The same things were measured in two ways. Each way mixes the same 12 hidden numbers, adds some noise and spreads widely along 7 directions of its own, which tell nothing about the thing.
Some things both ways: the first way, then the second way.
[ -8  -1   3   9  -3 -25  24  16 -14  -3  14  -6 -24  -1 -29 -10  -2  25
   9  12 -11 -10   1  15 -26  23 -15 -17 -16  20]
[ 24  33   9  16 -14   5  15   2  20  24  11 -42 -14 -16   6 -28 -16 -14
  17 -20  44  18  -1 -37 -28   9]

[-14 -16   5 -14   8 -32   8   8 -16  -8  -7 -18   5 -10  -6 -16  -7  22
 -12  18   7   4 -11   6  20   7   1 -34   6   9]
[  2  11  24  -6 -11  -5  -1  19 -11  -5  -9  -7   7  33 -12   1  -5  -2
 -29 -19  -2   5 -15   9 -12 -19]

[  7 -11 -10 -10  -5 -23 -10  22 -43   2   8  -4 -20  16 -27  -3 -11  21
 -10  -4   2  19   2  12  16  13  14 -18 -23   2]
[ 15  15  14   0   9   0 -27   9  -6  32  47  19 -28  10  -8 -17 -20 -16
 -25 -30   2  15 -12 -22  -1 -23]

[-47  27 -12   4  23  -6   5 -31  10  -6 -15 -33 -12   6  12   6  -9 -16
 -39  12 -12  30 -17  -2  -5  14  -6 -26   9 -10]
[  3  33   1  49   4   9   9  19   7   2 -12  -1 -16   1 -15 -11  11 -18
   0   8  25  21  12  -9 -29 -22]

[-33   5 -32  24  14 -22  29   3   2 -13   7 -23 -15   7 -10 -53  -3 -22
  35  12  -9  -2  -9 -14 -27  29  16 -31  -9  -3]
[ 19  -4  26 -29 -14  -5 -24  15 -15  34   5   1  11  -3  -3  -1  -8   0
  -7 -11 -10  -5  -1 -10  16  17]

[ 17 -27   2 -10   7  -3   7  38   6  10 -22   1 -11 -15  16   7 -22   7
  -3  21  11 -32  14 -25  49 -24 -15  18   4  -5]
[ 15  20   7  17  -1  -7  -9  20   9  27  21  -4   5   2 -10 -20  -5 -12
  -7 -40   2   3 -12 -17 -10 -38]

[  1   3 -10   0  23 -21   8   3 -19  18  22 -16  -6   8  -6  -5 -26  19
 -35   6 -13  -8  -1  14 -14  -7  -2 -21  -8 -22]
[  8 -29  50  -8 -11  -9  -4   6   0 -17 -25   0 -18   7   3  12  31 -13
  17  17 -19  36   5  14  -7  34]

[  4 -18  21 -12  21  29   3 -23   3  16   5   7  16  -2   7  38   0   8
 -38 -16 -11  -7   7  31 -21  -9 -14  -2  12  -2]
[  2  35 -13  53  -8  13  23   1  -7   9 -17  -2 -26  -7 -10 -16 -12 -29
 -14  18  41 -12  26 -37 -35 -15]

[ -3  50 -19  14  11  -3 -14 -26   1  10  22 -18 -28  26   8   1 -19  13
 -18  -1  -1  46 -12   7 -12   6 -28   0   4 -27]
[ -7 -22   6   4  -7 -11  -7  -6   0  15  21  23 -23 -31 -24  -3   6 -21
  17 -22 -21  45  -3  31 -12 -19]

[-44 -25  11 -17  -7 -20  -6 -17   7 -32  -3 -15  25  38   2   9   7 -37
  17   0 -16 -22   0  -4  15  30   7 -25  -4  -2]
[  6 -38  28 -23   3 -25 -27  23  20  22  20  15 -16  17  -1  12  15 -13
  18 -13 -39  46  -1  31  -1  -1]

[-45  20  -8   6  -4   1  -7 -21  44 -14 -13 -14  10   9  18   2   6 -48
  10   4  -7  -5  -6 -29   4   6  -4   3  14 -14]
[-24  55 -31 -15   7  20  -7 -14  -9  -6  -7  29  32 -18  12  -7   7   0
  -5  -8 -13 -14   1  30  15 -23]

[ -4  -2   9   6   3  17  14   6  23 -10 -10  -1  -2 -13  12  13  -1 -16
  11  -2  -1  -8   6 -14  14   2   9  -5   5   4]
[ 22  22  31   8  -4   2  18  18   4   8   8 -40  13  34  10  10  12  19
 -13 -11  44  -4  -2 -22   3  22]

[  0   9  20   8  -9  -7  10  13  17 -18   6   0   0   5  -1   0 -11 -21
  25   4 -12 -25   7 -19  19   1   9  -8  -2  -6]
[ -2  13  13 -16 -11 -32   0  25  10   1  33  -2 -12   5 -15 -19  -1 -31
  19 -41  17  26   3   5   0  -4]

[-11  22   5  20 -12   6  11 -14   2 -25   2  -6 -17  28   0   4   2 -10
  27  10  -7  -7 -23   2  -2  32 -11   2  -4  28]
[ -7  27  14  -7 -10   3 -11   0  15 -16  -5  -2  -2   1   0 -14   6 -19
  29  -6  -8  55  14  19  -6  11]

[ 15   6 -10  13 -26  22  -9   1  10  -6 -14  13   5  -2   3 -11  18  -7
  36  13  23  14 -15 -16  19   2  16  20  15  24]
[-11  13 -15  18 -17 -14   1  38 -11  42  12 -12  -6 -17 -28 -16 -20 -28
 -24 -37  25 -33   1 -21 -16 -21]

[-14   1   4  -6  14  -4  -2   0  31   5   1 -19   9  -5  13  24 -18 -32
 -13  -5 -20 -13  26 -12   8 -23   0  -3   7 -38]
[ -7  38  -9  25  19  12   7  -6   9 -13  13  23  -1 -13  13  -4  29  -6
  11   3  38  -3  16   0  16  -5]

[  2  -2   5  12 -25  11   5  24 -10  -8 -14  -7 -17   4 -15  -6   3  13
  25  16   5 -13 -25   3  11  38  -5   8  -3  42]
[ 27   6  17  16  -9 -21   4  31  32  40  23 -31   0  -5   6 -14  -8   3
   0 -40  22  -2 -32 -17 -23 -31]

[ 21  15 -25   5  10 -13  -8   9 -14  13   7  16 -36  -8  -4 -32 -15   7
  10  16  26  45  -5 -28   4  -5   3 -10  -6 -22]
[ -9  58 -23  32  31  19   7 -54   4  15  25  14   4 -39  25   1  16   4
 -19  -8  44   4   1  -3  22 -21]

[ 21  13  15  -1  -3  23 -17   0 -13  27   8  14   6  -7  -2  23   8  24
 -41 -25  -5   6   0  20 -25  -3  -8  23  -1  -2]
[ 25   2  17   3 -11 -21 -16  18  11  46  43  -2 -25  -3 -13 -32 -25 -34
  -5 -47   5  18 -12 -28 -20 -37]

[ 12   3 -11  13  -8   1  13   3 -35 -14  -4  10 -30  34  -3  -3  12   0
  24   7  -4   5  -1  -7  -7  28   3  14 -25  28]
[-13  16   2   5  14 -16 -10   3  27  23   4 -21   9 -19   1   2  23 -11
  32 -12  -1  49   6  25  -6   6]

[-16 -25  18 -20   2  -7  -3 -12  -5  -7 -11   9  37 -11  -3   9  22  -8
 -14 -20  -8 -21   8  15 -11 -14  10  -6   7  17]
[-42  42 -31   3   5  -4  -7   1   3   0 -27  20  23 -46 -12 -10  15 -22
  27  13  -9  10  10  50 -12 -27]

[  8   4 -13   5   3  -2   1  11  12   2  13 -22  -8   5  18   8 -14  24
   6  -1   8 -11   2   5  16  -1 -26  11   3   1]
[  1 -15  20   1 -36  -2  -3  27   4  -1 -16 -11  -8  -5 -15   2   4  -4
  21 -11 -21  37  14  13  -6  30]

[-28  -1  -1 -14  -1 -19 -24 -11   3  -9   2  -4   4   6  -6 -18  -4  -7
   3   3  16  13 -28  -7   9  23  -8 -27   8  -6]
[  8  44  -4  -9 -11  12  -3 -21 -15   6  12  12  -4  20  15 -17 -41  -3
 -48 -16   4 -24 -13 -22  -4 -31]

[ 24   6  24   6  -5  32   4   0  14   4 -13  22   3 -16  10  30   2  -9
  -7   4   1 -10   0  -8  14 -19   6  19  12  10]
[ -4  12  22  14   2   4  22   0 -10 -23 -26 -15  -1  16   2   8  24  -9
   0  22  26 -10  12  -8 -15  22]

[-51 -15  30 -21  22  43  -3 -57  60   7 -16  -8  64 -20  35  33  33 -42
 -32 -28 -28 -27   8   9 -66   4 -19   2  39  -9]
[ 26 -20  11  29   4  -5  -7  -7  16  42   1  22  -3 -15   7   4  14 -11
  -3   5   1   5  10  -9  -2 -37]

[-17  15   0   2  10 -17  -7 -22 -26   9  10 -21  21  13  -4 -13  12  14
 -31 -19 -21  16  -4  32 -39   9  -5   1   5  -4]
[-11  39   3   8   0  -2  15 -17   2  -7  -7  -4  38   5  13   2  18  -2
 -12   4  28 -26   5  10   6 -28]

[ 47 -13 -10  13  28  25  23  21  -7  18  11  14 -28   9  17   7 -34  16
  -5  12   9 -23   5  -7  25 -20  -9  12  -7 -15]
[ -7  24  -3  10  -6  13  -3 -19 -32   0 -14  35  -2  -7  -5  -2   1 -16
 -29  17  -8 -12  18  -2   4 -16]

[-11 -41  27 -19 -10   5   3  -9   8 -14  -3  18  36  -3 -18   7  23  -4
  21  -8  -1 -18  10  18  -2  -2   9 -16  14  24]
[ -4  -2  14 -33  -4   7   7  -5 -35  13 -10 -14  28  14  -1  20  -3  18
 -34  -6  -4 -42 -22  14  -6   5]

[  1 -27  -6   5  25  -5  23   9  16   4  -1  -3  16  -8   9 -21 -16 -23
  11  20  -3 -11  15 -16  22 -22  24 -16  14 -32]
[-14  10   3  17 -12 -10   5  50   3  -4 -21 -12  -2  -6 -19   0  30 -23
  25 -11  14  19  31   4   3  35]

[ -4 -26  11 -26 -22 -10 -22  12  -4 -10 -13  20  19  -9 -10  12  22  -1
   6 -16  14  -9  10  -6  20  -8  10   0  -4  20]
[ 18 -11  22  31  -1  -4   7  -3  -1  31  13 -10 -34  -1   0   1   3 -20
  -3  21  25  -1  22 -40 -18  16]

[ 16 -19  21   6 -29  14  16  26   5   0 -14  17   7 -14  -6  23  29  11
  19  12  -9 -27  21  -3  -3  10   3  32  -5  36]
[  8  41   4   2  28  32 -31 -14  25   0  15  20  11  -3  28 -10  33  -8
  17 -22  -1  50  16   3  31   4]

Other things, the second way, with their names:
Z361: [ -8   3  14 -12  15  -6 -10 -18  30  -1   0   6  24   2  32  16  35   3
  10 -10  -7  21  -7  37  16 -12]
Z822: [ -7  26  -6  20  27 -28 -15  10  46  36  38  -5  -5 -46  -5 -27  11 -29
  38 -38  36  39 -19  14 -15 -44]
Z600: [  8  -1   7  -6  -8 -15 -14  22  11  38  25  -5 -14 -14 -10 -21 -11 -28
   9 -29  -6  12 -10  -3 -24 -19]
Z6: [-14   0 -11  13  18  -9 -14  -4  23  23  13  26  -6 -36  -3  -6  15 -26
  26  -4   7  18   3  27 -10 -35]
Z398: [  7 -14  17  -1  -8 -13  -9  22  -2  33  -2 -16 -16  -2 -16 -14 -20 -23
  -3 -10   0 -12 -13 -19 -37  -7]
Z325: [-28  55 -18   9  24  22 -26 -40 -10  -4 -17  54  26 -34   9   4  33  -9
  -2  29 -20  28  22  45  29 -27]
Z925: [ 19 -12  34 -27  10   1  -3 -12   0   9  24  -5  12  24  14  18  18  17
  -2 -16  -2  15 -12  11  15  14]
Z385: [-10 -25   7 -14  -1 -18 -27   5  -5  28  15  31 -10 -26 -21  -4   2 -29
   2 -25 -27  19  -7  27  -2 -25]
Z451: [  2  19  -5  28  -9 -13 -12  19  15  32  46  17 -29 -27 -17 -25  -8 -33
  -6 -48  22  28  -2  -5  -3 -43]
Z681: [ -2   6   7  21   5  -4 -13  -4 -12  18   2  18 -21 -16 -18 -10  -2 -26
 -24 -20  -6  14 -10  -4 -14 -31]
Z400: [ 27 -29  40  11  17  -6  -1  -8  21  26  19 -17 -18  18  25  14  13   3
  -9   1  26  -4 -13 -24 -10   4]
Z929: [ 35  18  36   0   6  13 -11 -35   0  27  38   5  -1   5  19 -12  -5  -3
 -21  -4  20   0 -10 -31   3 -24]
Z192: [ 28  -4  55 -13  18  10  10 -30  -5  23  38 -38   8  35  28  22  24  13
 -30  -5  48 -13 -15 -23   5  22]
Z686: [  4  51  27 -44  12  19 -18 -17   3 -27  35  16  33  36  15  -4  34  -2
  19 -22 -12  62  17  37  38   8]
Z296: [-20   1  10 -33 -15 -12 -12  30 -20   2 -22 -14  11   8 -29  -9  -7 -27
   3 -24 -29   6  -6  23 -24   6]
Z236: [ -6 -31  32   1   8 -29  -9  -1  11  24  13  -5 -10  -6  -5  23  23  -6
  12  13  -2  29  -1  28  -5   5]
Z776: [  1   0  10  15  25   4  15 -20  17  24   3 -17  19 -11  28  37  50  22
  -8   5  24   7 -12  31   4  -2]
Z734: [ 20 -10  36  25 -11   3  22 -26 -38  11   5  13 -10  23   1  14   4  -7
 -52  39  36 -58  16 -39  -3 -12]
Z918: [ 14 -22  45  32  11 -18  25  -8  24   2  11 -19   3  26  20  30  52  -2
  -5  11  53   1  11  -3   5   0]
Z39: [-14  23 -18  -5  -6 -17 -13  36  -2  40  25  -2  -2  -7 -28 -23 -18 -40
  -9 -48  13  -1   3   0 -15 -29]
Z301: [ -4 -17   6  11 -11  -5 -12  14   8   6 -12  26 -25 -23   2   3  27 -24
  21   4 -26  35  24  15   3  15]
Z849: [ -9  62 -27   4  24  18  -4 -20   1   9  27  26  26 -15  12  -8   6   7
 -11 -16  32 -15  -2   9  24 -34]
Z552: [-10 -11 -10  24 -14 -34  18  17  16  28  -4   1 -19 -30  -9  -5   6 -36
  14   2  17  -8   9  10 -32 -29]
Z369: [  4  14  25 -14 -16   5  -7  19 -18  16  -8 -37  -4  13  -5 -12 -15 -17
 -18 -18  10 -13  -2 -32 -14  36]
Z889: [ 15   4  29  -7  27  10   1 -26  17  15  14 -11  38  -2  39  28  40  43
   6  16  17 -14 -21  18  20   5]
Z642: [ 11 -10  39 -38   6  -9 -35  -3   8   2  38  27   6  12   2  -3  14  -2
  14 -31 -31  47 -13  27  25  -8]
Z322: [ -2  -6  14 -10  19  -7 -22   6  17  18   9  18  10  -2   9  15  34   1
  22   5 -31  33   0  40   5  -7]
Z627: [-20  26  -9  -4 -15  -8  13   5 -26   8 -11  -8   9  -2 -12  -4 -13 -16
 -29  -6  15 -39  -2   1 -16 -11]
Z221: [ -7 -42  19  11  10   1   8 -15   4  -1 -14  14  11 -12   0  35  41   8
  28  38  10  -1  24  27  11  22]
Z319: [ 18  18   7  22  -3  25 -19 -14 -17  25  12  34  -1 -25 -10 -21  -3 -18
  -8   2   6  -9  18 -31  10 -21]
Z169: [  0 -28  16  20  28 -14 -21  -3  29  16  18  37 -33 -29   6   3  34 -23
  26   5  -5  39  -5  24  -7 -25]
Z912: [  2  29  30  -3  -8  11  12   4  -4 -17 -34 -32  24  20  15   4  15   6
  -8  16  22 -17  -3  -6 -11  20]
Z374: [ 13  24   7  -4  33   7 -10 -17  22  55  45 -18  25 -16  29  14  26  21
 -13 -27  32   7 -29  15  12 -21]
Z696: [  7  32  -4   7   6   9  16 -23 -18  17   9   4  28  11   8  -1 -12   8
 -37   1  31 -60  -9 -18  -4 -41]
Z841: [  6   6  38 -27  -2  11 -15  -6 -11 -21 -12   5   9  22  10   8  19   5
   2   4 -21  25   2  13  14  29]
Z621: [  4 -13  12 -13   5  -9 -31   7 -19  24  38  46 -14   0 -18  -7 -12 -12
 -22 -25 -24  -6 -12   2  11 -34]
Z744: [ -2  54  -6  22   9  19 -15  18  17  17  33  -2   5 -30  -2 -22  17 -10
  20 -30  34  25  10  -8  16   2]
Z908: [  7 -19  19  25   2 -17  -7  -6  -4  39  49  35 -13   1 -15   7  10 -24
 -31  -6  24  -5   9   4   6 -55]
Z599: [-11  38  -8 -23 -18  -2  10  -3 -19  -4 -22 -20  17   4  -4  -9 -23   0
   2  -4  -7 -11   5  -3  -9  22]
Z13: [-24  69 -23  -1  12  16  -5  -4  -1 -20 -20  16  30 -19   4  -6   9  14
   1  -8  -1  14 -14  39   9 -22]
Z129: [ 22 -28  27  -1   2  -1   3   5   9  23   5  -3  -2  25  19  22  10  11
  -9  13  16 -20   1  -9  -2   6]
Z2: [ -2 -46  44   4  -8   0  11  21  -5 -18  -4 -21 -34  15 -11  19  28 -11
  12  -3  19  15  11  -5  -8  65]
Z862: [  2  10  16  24   2   6  18   0  -8   2  -7 -12   4   8   3  13  22   2
 -17   7  39 -18  11 -13   3  13]
Z166: [ 12 -53  31  -4 -23  -7  14   2 -25  14 -23  11   0   3 -20  30  19   2
   9  35 -20   2  23  20  -9  20]
Z290: [ 18  -7  29   2 -11 -17  12 -16  -3  25  -4 -18  11  14  19  16 -12  19
 -39   9  20 -44 -24 -16  -6 -18]
Z921: [  4   1   9   8  18  -1 -11  -2  32  15  17   9   0 -15  14   6  38  -7
  25 -16  -1  48   1  29   5 -10]
Z829: [ 30   9  33  20  26   9 -15 -14  27  49  21  -7  25  11  42  20  38  18
 -33   2  19  -1 -18   0  10 -40]
Z410: [ 18  15   2  22   4  19 -20  13 -10  38  26  20 -24 -11 -13 -26 -17 -24
 -14  -9  18 -17   6 -42 -12 -21]
Z857: [ 10 -29  27  15   1   4   1  -7 -21   2 -24  25 -19   3   4   9  19 -21
 -14  36  -6 -31  14 -19 -12   3]
Z81: [  5   1  19 -11   2  -6 -22  18  11  25  29  -5   5  -1 -19  -6   6  -6
  10 -44 -16  51 -18  28  -8 -21]
Z130: [ 22  -3  15   6 -12 -18   9  44  12  42  11 -50  -5  18 -12  -8 -12  -8
  -3 -44  18   3 -11 -26 -30   3]
Z752: [ 18  30  22 -18  -5  -8  -3   7  -7  19  18 -16  16  13  -8 -21 -14  -9
  -5 -18  14  -9 -16 -14 -15 -19]
Z440: [ 15  16  17 -17 -17  -2 -28  40  14  -8  12   9 -19  22  -7 -29 -16 -19
  26 -39 -26  45  10 -16   6  18]
Z703: [-19  17 -10  -4  -4  -8   3  -1 -11  21  -4   8  23  -4 -21   1   0 -16
  -6   3  -8  -3   0  39 -25 -45]

Some of these things the first way, each followed by its name:
[-17 -54  36 -37 -18  -4 -11  -8  16 -20 -19  19  40 -12 -10  11  18 -30
  29  11   4 -29   0  -6  13   4   8 -21  19  18] -> Z400
[ -9  37 -19  34   5  24   6 -13  28   6 -14  -2 -19 -15   8 -30   2 -21
  19  17  13  29 -27 -20  -8   3  -2  15  25  -1] -> Z319
[ -3  13   1  36  15   8  34  -8   4 -16  11  -2 -15  13  -1 -28  -1   4
  30  12   0  16 -18   8   0  30  -1 -11   6   7] -> Z166
[-33  36 -27  -5 -17  -1 -27 -23  43  -4 -20  -5   8 -14  20   7  17 -39
  -1   1  11   8  -5 -42  -4 -21   4  11  13  -1] -> Z369
[ -1  54  -6  25 -15  29 -15 -35  -9  13   9  -2   8  14   6  24  36   3
 -33 -28 -21  41  -2  17 -57  19  12  31  -5   7] -> Z39
[ 64  16 -25  23  53  37   7  -2 -40  49  20  27 -29  -1  24   6 -24  21
 -61 -20   9  28   0   8 -14 -34   7  24 -13 -38] -> Z325
[  9  -1  30  15   3  30  10  -5  -9   0  -7  28   5  -6 -21  -2   9  -9
  -3 -14  -8  -5 -16  17 -11   5  16   0   7  20] -> Z752
[-36   1   6   5 -19 -21   5 -14 -12 -30 -10  -7   2  15 -29 -30  22   5
  30  19   4  29 -23  13   6  37   9 -28  10  37] -> Z81
[-11 -34   7 -26  31 -14   1 -32  -2   9  30   6  30  26 -15  13 -14 -15
 -23 -15 -24  -8  28  30 -22 -31   3 -37   5 -41] -> Z192
[  2  10  -1   5  13  32  -8 -33 -10  24  19  16  14   6  -6  25  22  -1
 -43 -36 -17  28  11  28 -59   2  16   1  -7 -13] -> Z374
[-36  -5  18  -6   4  19  -2 -39  26 -10 -15   2  38  -8  -3   1  16 -36
  -4  -3  -8 -13 -22  10 -19  -1  11 -20  31  15] -> Z912
[-12 -18  -4  -3   1  -9  18   2  12 -15  -5 -14   1   6   2  -6  -5  -9
  26  18  -5 -15   9  -7  11   1   2 -13   6   7] -> Z862
[-24  27 -31  32  -9   5  15  -3  29 -21  -9 -19 -29  21   0 -20 -11 -41
  49  27   1  14 -14 -28  22  11  13  -1   7   2] -> Z744
[  7  -5   1   8   1  12  14  10   3   2  -5   3 -15   7   9  13   0   1
   3  14  -4  -7   7 -10   4  13  -7  12  -7   3] -> Z130
[ -1  23  14   2  -8  39 -18 -28   1   8   6  -3  24   7   4  27  19   8
 -28 -42 -11   9  -7  34 -33   2   0  16  12  16] -> Z734
[-40   4 -11 -15  -6 -30  -9 -16   7  -8  -4 -11  15  -3   0  -6  23  -2
 -11   6   1  22   5 -11 -11  10   8 -23   0  -1] -> Z776
[-34  34 -16   1 -43 -45 -21 -11  13 -24   2 -34   0  11 -18 -10  11  -3
  35  27   2  40  -4  -9  11  15   4 -14   9  13] -> Z2
[ 15 -29  -5   4  -9 -23  10  41 -37 -13  -7  11 -18  20 -13  -8  -5   8
  19  18  10 -16   1 -13  57  12  19   2 -26  15] -> Z322
[-16  37 -30  14 -23  -3 -11   4 -11   4 -21 -10  -6  -9  11  -1  31  15
 -27   9  11  22 -24 -20  -4  24  15  20 -12  32] -> Z829
[ 23 -32  24   0  -3   8   9  11   2  -9   1  29  18   0  -4  -6  -4  -6
  27  19  12 -34 -13  -5  32   1  11  -6   9   8] -> Z552
[ 30 -22  16  11  -5   2  13  20 -19   3   4  27  -2  -1 -17 -11   1  17
  17  24  10   3  -6   3  24  12  13  -1  -1   9] -> Z921
[  8  27  -1  24  -4  20   8   5  16  -1  -3  -1 -22  -4  11  14   1 -17
  11  -1  -7  10   6 -17  -2   5   3  18  -5  -2] -> Z849
[ 36 -50   9  -6  26 -21  30  22 -10  -2  16  -3  -2   5  10   8 -25   9
  29  13  -8 -32  39  11  24 -26 -15   3  -2 -15] -> Z221
[ 12 -48  10 -12  32  -2  34  25  -8  -1   0  -6 -15  -6  -1   6 -33   5
   0  12  -7 -39  15   6  19 -10  -5 -25  -5  -2] -> Z13
[ 10  -3 -21 -11   8 -54  -7  21 -26  14  13  -8  -5  -9  -5 -28 -15  29
 -12  17  12  14  10  -9  13 -20   1 -14  -8 -23] -> Z385
[  1   6  31   2 -20  35   4 -18  45 -21 -19   7  28  -4  31  30  18 -31
  24   7  -5 -26   0 -20  11  -2   4  17  26  21] -> Z918
[ 33   0  27  -9  10  26  -6  -8 -20  27   3  22  10 -23  -4  35   7   3
 -43 -28 -19   0  16  22 -46 -24   6  14  -1  -3] -> Z822
